The groups are shells around one centre, one inside the other: the same stretched ball of 7 dimensions in 6 sizes.
Some rows, each with its group after it:
[ -1   3   1  10 -14  -6  18   5 -16   8  33  -5  -6 -10  14 -18   7   2
  -2]  Q651
[ 15  -3  -5  -9   0   0  -2  -2  -4 -10   9  -4  -6  -6 -10   4   3  -2
  19]  Q850
[ 11  -5   5  -9 -10   0  10  -5   5  -5  -5  -6  -5  -8  -6   5  -2   6
  29]  Q945
[  4  -4  11   1  -5  -2   9   5  -6   2 -14 -11  -3  -1   0   4   3   3
  23]  Q900
[ 1  4  0  3  4 -2  7  7 -3 -1 -1 -5  2  0  5 -5 -5  6 14]  Q900
[ 12  -2   3  12  -1   8  13  -8  -1   7   3   5  -2 -19   1 -10 -20   2
   4]  Q850
[ 10   5 -14   3   4   1  -1  -2 -13   0  36   5  -7 -13   2 -14  -1  -6
  -7]  Q850
[  6   1   5  18  14   5  10   0   2   4 -14   3   6  -9   6  -9 -26   1
   5]  Q963
[ 10  -5  12   8   8  -2   6   5   3 -10 -25  -9   5   1  -3   7 -12   0
  28]  Q945
[  8   1  -7  -9  -2   9  -7   5 -14   6   1  -3  -6  -3  -8   2   7  13
  11]  Q651
[ -1  -6  18   8  -9  -4  19  -1  -9  15 -15  -8  -8 -10  10  -3   5  -6
  12]  Q651
[ 11   0   0  17  10  10  -1   2 -15   9   0   3   0 -11   0  -8 -12  -1
  -5]  Q545
[  9  -6  12   5 -11   7  14  -4  -5  10  -9  -4  -5 -14  -1  -1  -7   7
  16]  Q900
[ 10  -1   3  21   5  -5   6   5 -17  -4  22  -5  -2  -7   6 -11  -1 -14
  -2]  Q963
[  9  -2   0   4   6   5  -1  -4 -14  10  -1   1  -8 -12  -1  -3   0  -9
  -1]  Q963
[  8  -7  13  10 -19  -1  18   2 -13   4  11 -10  -6 -11   2  -5   4   4
  15]  Q545
[ 18   1  -5  19  17   2   4  -3   2 -13  16   6   4 -13   0 -12 -28  -9
   1]  Q945
[ -2   1   7  13  -3  -3  20  -5  -8  18   6   2  -7 -16  16 -16  -5  -8
  -5]  Q545
[-10   3   9   5   1  -5  23  -2   3  20 -18   0  -3  -9  19 -12  -8  -1
   6]  Q945
[  6  -5  15  17  -6   1  19  -1  -6   7  -6  -5  -1 -12   6  -7 -10  -1
  11]  Q900
[ 12   0  -7   0   6  12  -6  -4 -12   9   1   5  -6 -13  -7  -3  -5   2
   0]  Q545
[ -3   9  -4  16  11   2  12   4  -5  13   5   6   3  -9  16 -20 -19   4
  -8]  Q963
[  3   1  -5 -20   1   2   0   0   5   1 -17  -3  -4   0  -6   7   0  12
  27]  Q651
[ -3  -1   8   0  -7   2   8   4 -15  19 -12  -7  -7  -5   6  -2  10   5
   8]  Q850
[ 25  -6  -3   7   8  13 -12   3 -12 -11   2  -3   1  -6 -18   6 -10   3
  14]  Q850
[ -5   4  -6 -19   3   1   6 -12   0  23 -15   7 -13 -13   7  -4   3  -3
   3]  Q651
[ -6   2   5   1   9  -4  10  -1  -3  15 -22  -1  -4  -5  11  -5  -3  -6
   6]  Q963
[  5   5  -2  16   5  -1   9   8  -7  -2  16  -1   4  -4   8 -14 -13   5
   3]  Q900
[  1   1  10  21  -7  -2  20   8 -10   7  10  -6   2  -7  13 -15  -8   6
   5]  Q850
[  8   1  -8   0   1   6  -2  -4 -18  12  16   3 -10 -14   0  -8   4  -4
  -7]  Q963
[  6  -4   8  14 -15  -4  19  -1 -15   6  26  -6  -8 -15   9 -13   5  -6
   2]  Q545
[  5   4 -14 -13   5   5  -7  -1 -11   8   6   3  -9  -6  -3  -2   6   1
   3]  Q850
[ 19  -7   7  10   1  -1  -2   9 -12 -19   4 -13   2   2 -11   8   1  -1
  25]  Q651
[ 14  -7   5  -4  -8  16  -4   3 -15   9 -17  -7  -5  -7 -15  10   4  16
  20]  Q651
[  3  -1  -1  -4 -14   2   5   1 -20  13  18  -5 -12 -10   2  -6  17   2
   3]  Q945
[ 10  -2  -2  -5  -2  12  -3  -1 -12  11  -6  -1  -7 -10  -8   2   2   8
   9]  Q900
[ 18  -4   6  14  17   9  -6   9  -3 -12 -24  -6   9   2 -12   8 -19   5
  22]  Q651
[ -6   5   2   2  -1   5  17  -2   0  23 -13   4  -2 -11  13 -12 -12  11
   3]  Q850
[ 19   0  -1  22  13  10  -3   7 -11  -8   7   0   7  -6  -6  -6 -21   4
   4]  Q545
[  5  -1   3   8  -9  -8  11   0 -18   3  29  -6 -10 -10   9 -11  13 -12
   0]  Q945
[ -4   6  -6  -7   1  -5   3   6 -13   9   8  -4  -7  -1   8  -7  12   0
   4]  Q945
[  7   1  -2   4  -7  -5  14  -4  -3  -2  27  -1  -6 -12   6 -12  -3  -3
   7]  Q900
[  7   0   1   8  15   8   0  -2  -6  10 -17   4  -1 -10   0  -3 -14  -4
   1]  Q963
[  7   2 -10  -8   1   4  -3  -2 -11   5  11   1  -8  -8  -3  -3   4   2
   5]  Q900
[ -2   0   8  10  -4  -7  19  -3  -7  12   4  -2  -7 -12  15 -12  -1 -10
   1]  Q900
[  0   7 -11  -3   6   7   2  -4 -10  20   6   8  -7 -14   6 -13  -4   2
  -9]  Q545
[ 15  -5   7   3  -1   7   2   6  -2  -8 -16  -9   3  -1 -11   8  -9  14
  29]  Q963
[  7   4  -2  24  10  -8  10   3 -10  -6  31   1   1  -9  13 -20 -11 -15
  -8]  Q545
[ 21  -8   3   2  -5   3   3  -6  -6 -10  11  -4  -6 -13 -11   3  -3  -4
  18]  Q850
[ 25 -10   9  13  -5  15  -1   5 -11  -9  -5  -9   3  -7 -18   7 -12  14
  23]  Q945
[ 16  -8  12  11   1  -2  12  -1   5 -14  -9  -7   3  -7  -5   3 -16  -2
  27]  Q945
[ 13  -6   8  10 -16  -4  17  -1  -7  -6  23  -8  -5 -12   1  -6  -1   0
  16]  Q963
[ 12   1  -3  14   0   9   8  -5 -10   9  19   6  -3 -19   2 -15 -14   2
  -6]  Q545
[  2   3   3  17  10   8   7   3 -11  18 -10   3   1 -10   9 -12 -14   2
  -6]  Q850
[ -5  11 -15  -5   8   0   3  -1  -8  16  14   7  -7  -9  12 -16  -1   0
 -10]  Q963
[ 19   3 -13   3  18   6  -9   3   0 -18  10   3   5  -3 -11  -1 -19   3
  13]  Q651
[  3   7  -6  15  11  -1  13  -4  -1   6  16   9   0 -15  14 -21 -20  -7
  -9]  Q900
[  9  -8  16  10 -19   6  18   4  -9   7  -4 -10  -2 -10  -1  -1  -3  16
  21]  Q651
[  9  -9  16   5 -13   6  13   0  -8   8 -16  -9  -4 -10  -4   4  -1   9
  22]  Q545
[  1  -3  12   8   2  -1  18  -5   4  11 -21   0  -2 -12   9  -5 -14  -3
  12]  Q945

New rows. What belongs after each?
[ 13   4  -7  23  12   2   6   1  -7  -5  29   6   3 -14   6 -19 -21  -6
  -9]  Q900
[  6  -5  12   6  -4   5   7   5 -10   8 -18  -9  -1  -4  -2   3  -1   7
  18]  Q900
[  8   5 -15  -2   5   5  -4  -4 -13   7  24   7  -8 -13   0 -11   0  -3
  -8]  Q850
[ 14  -8  13  18  -3  -2   4   8 -20  -7   6 -13  -2  -3  -3   1   5  -7
  13]  Q651
[ -3   1   1   0 -18  -7  18   0 -15  13  28  -5 -12 -12  13 -14  15  -1
   1]  Q651
[  8  -5   3 -14  -5   0   6  -8   2   3 -14  -3 -10  -9  -6   7   3  -2
  24]  Q945
[ 13  -8  15  18  -7   6  10   5 -13   3  -5  -9   0  -9  -3  -1  -6   5
  14]  Q900
[ -2   8 -14  -8   0  -1   5  -4 -10  15  24   6 -11 -13   9 -15   5  -2
  -8]  Q850
[  0  -2   4  -3 -10  -1   8   1 -16  15   3  -6 -11  -8   5  -4  15  -1
   7]  Q545
[  8  -6  11   5 -12  -5  16   1  -4  -4   6 -10  -4  -8   2  -2   1   0
  21]  Q900
[ 18   3 -14   2  14   5  -5  -5   0 -12  20   7  -1 -11  -7  -7 -17  -3
   4]  Q651
[ 14  -6   3   0 -21   4   8  -1 -16   2  25  -7 -10 -14  -6  -3  10   6
  13]  Q651
[  2   5  -5  11   1   0   6   5 -17   8  24   0  -4  -9   9 -16   0  -1
  -7]  Q900
[ 14  -5   4   3  -6  11   7  -3  -2   4  -5  -1  -2 -13  -7   0 -12  11
  16]  Q900
[ 14   6 -13  14  22   1  -6   3  -7 -11  21   5   3  -6   0 -11 -16 -10
  -5]  Q850
[ 17  -8  13  17   2   0   6   5  -9 -11  -5 -10   2  -4  -5   3  -7  -5
  19]  Q545
[  8  -2   2   1   0   3  11  -8   3   5  -3   3  -4 -14   1  -5 -12   0
  12]  Q900
[  6  -1  -2 -11 -11  -4   6   1  -7  -2  12  -8  -9  -4  -2   1  12   3
  20]  Q945
[ 14  -5  13  31 -11   2  17   7 -18  -1  26  -8   1 -13   5 -14  -8   2
   2]  Q945
[ 11  -1   0   9  -6  12   8  -2 -10  11  10   2  -3 -16  -1  -9 -11  10
   2]  Q545
[  5  -3  10   2   1   9   7   3  -2  10 -31  -5   1  -4  -2   4 -10  13
  20]  Q963
[  0   3   2  16  -9  -2  18   2 -14  11  28  -1  -5 -14  15 -21  -2   0
  -6]  Q545
[ 22  -4   4  21   9   1   4   7   1 -25   9  -6  10  -2  -8  -1 -23   2
  22]  Q945
[  0   1  -6 -19  -1   0   0  -6  -7  13  -5   0 -13  -8   0   1  12  -3
   9]  Q850
[  6  -5  10   2 -14  -6  16   3  -3  -5   6 -12  -4  -4   2   0   4   3
  25]  Q850
[  1   7 -12  -1   6   5  -2   0 -17  17  14   5  -8 -10   6 -13   3  -1
 -11]  Q850
[ 18  -6   5   1  -1   8   0   6   0 -12 -13  -8   4  -1 -14  10 -11  15
  32]  Q945
[  8  -4  13  23  -8   7  14   5 -17  12   3  -6  -1 -13   5 -10  -7   6
   2]  Q850
[  3   1  -6 -11 -11   1  13 -11  -1  12  16   4 -12 -18   4 -10   0   2
   6]  Q651
[  5   9 -16   9  11   0   4  -2  -7   3  33  10  -3 -14  10 -21 -12  -6
 -13]  Q963
[  7   4 -14  -2   9   7  -5  -4 -13  11  15   8  -8 -13   0 -10  -1  -4
  -9]  Q850
[ 10   1   1  16   8  11   4   3  -7   8  -4   3   3 -11   1  -9 -20   7
   1]  Q900
[ 12  -4   9  21   2 -10  12   3 -11 -11  19  -8  -1  -7   6  -8  -3 -17
   7]  Q945
[ 11   3  -7   6  14   7   1  -3   3  -2  -1   7   2 -10  -2  -7 -23   2
   6]  Q900
[ -3   1   4  -8   1  -6   9   3   1   3 -17  -7  -4   1   5   2   3   2
  22]  Q963
[ 13  -5  12  21  -5  -7  17   3  -6 -12  18  -9   1  -8   4  -8  -9  -6
  15]  Q545
[  0   5   6  29  16  -2  16   4  -2   6  -1   4   7  -9  18 -20 -27  -5
  -6]  Q651
[  1   5  -5   1   5  -6  15  -6   8   0  11   5  -3 -11  11 -14 -14  -4
   6]  Q963
[ 7  0 -5 -9 -2 -5  5 -4 -2 -3 10 -2 -8 -7 -1 -2  4 -4 14]  Q545
[ -5  11  -4  17  19 -10  11   9  -1  -2   7   1   6   0  19 -18 -16  -7
  -2]  Q651
[  2   6  -7   3  18  12  -1  -2  -4  18 -19  10   0 -10   3  -8 -18   4
  -5]  Q651
[  7  -6  12  14  -9 -10  20  -3  -8  -2  16  -7  -7 -12   9  -9   2 -14
   9]  Q945
[  6  -1  -5 -17  -2   5   4 -12   2  11  -8   4 -11 -15  -4   1  -1   1
  13]  Q651
[-4  5 -1 -6 -9 -8 17  3  1  3 10 -5 -4 -4 11 -9  2  7 16]  Q651
[ 11   3 -10   4   3   9   1  -4  -9   7  16   7  -4 -15  -1 -11 -10   4
  -3]  Q900
[ 14  -5   1  -2   6  11  -8   0 -12   5 -16  -2  -5  -7 -12   8   0   1
  12]  Q963
[ 16   2  -5  12  15   6   1   3   5 -13   2   2   8  -5  -5  -5 -28   7
  14]  Q850
[ 13  -5   9  17  -7   0   8   8 -16  -6  15 -11  -1  -6  -1  -4   0   0
  12]  Q900
[  9  -1   0  -5  10   8  -1   1   5  -1 -27  -1   2  -2  -8   7 -15  10
  24]  Q963
[  7   3 -13 -14   6  -1  -3  -7  -3   0  11   4  -9  -9  -2  -3   2  -6
   7]  Q945
[  3  -2  14  26  -2   4  17   5 -13  14  -2  -3   2 -11  11 -13 -12   3
  -1]  Q945
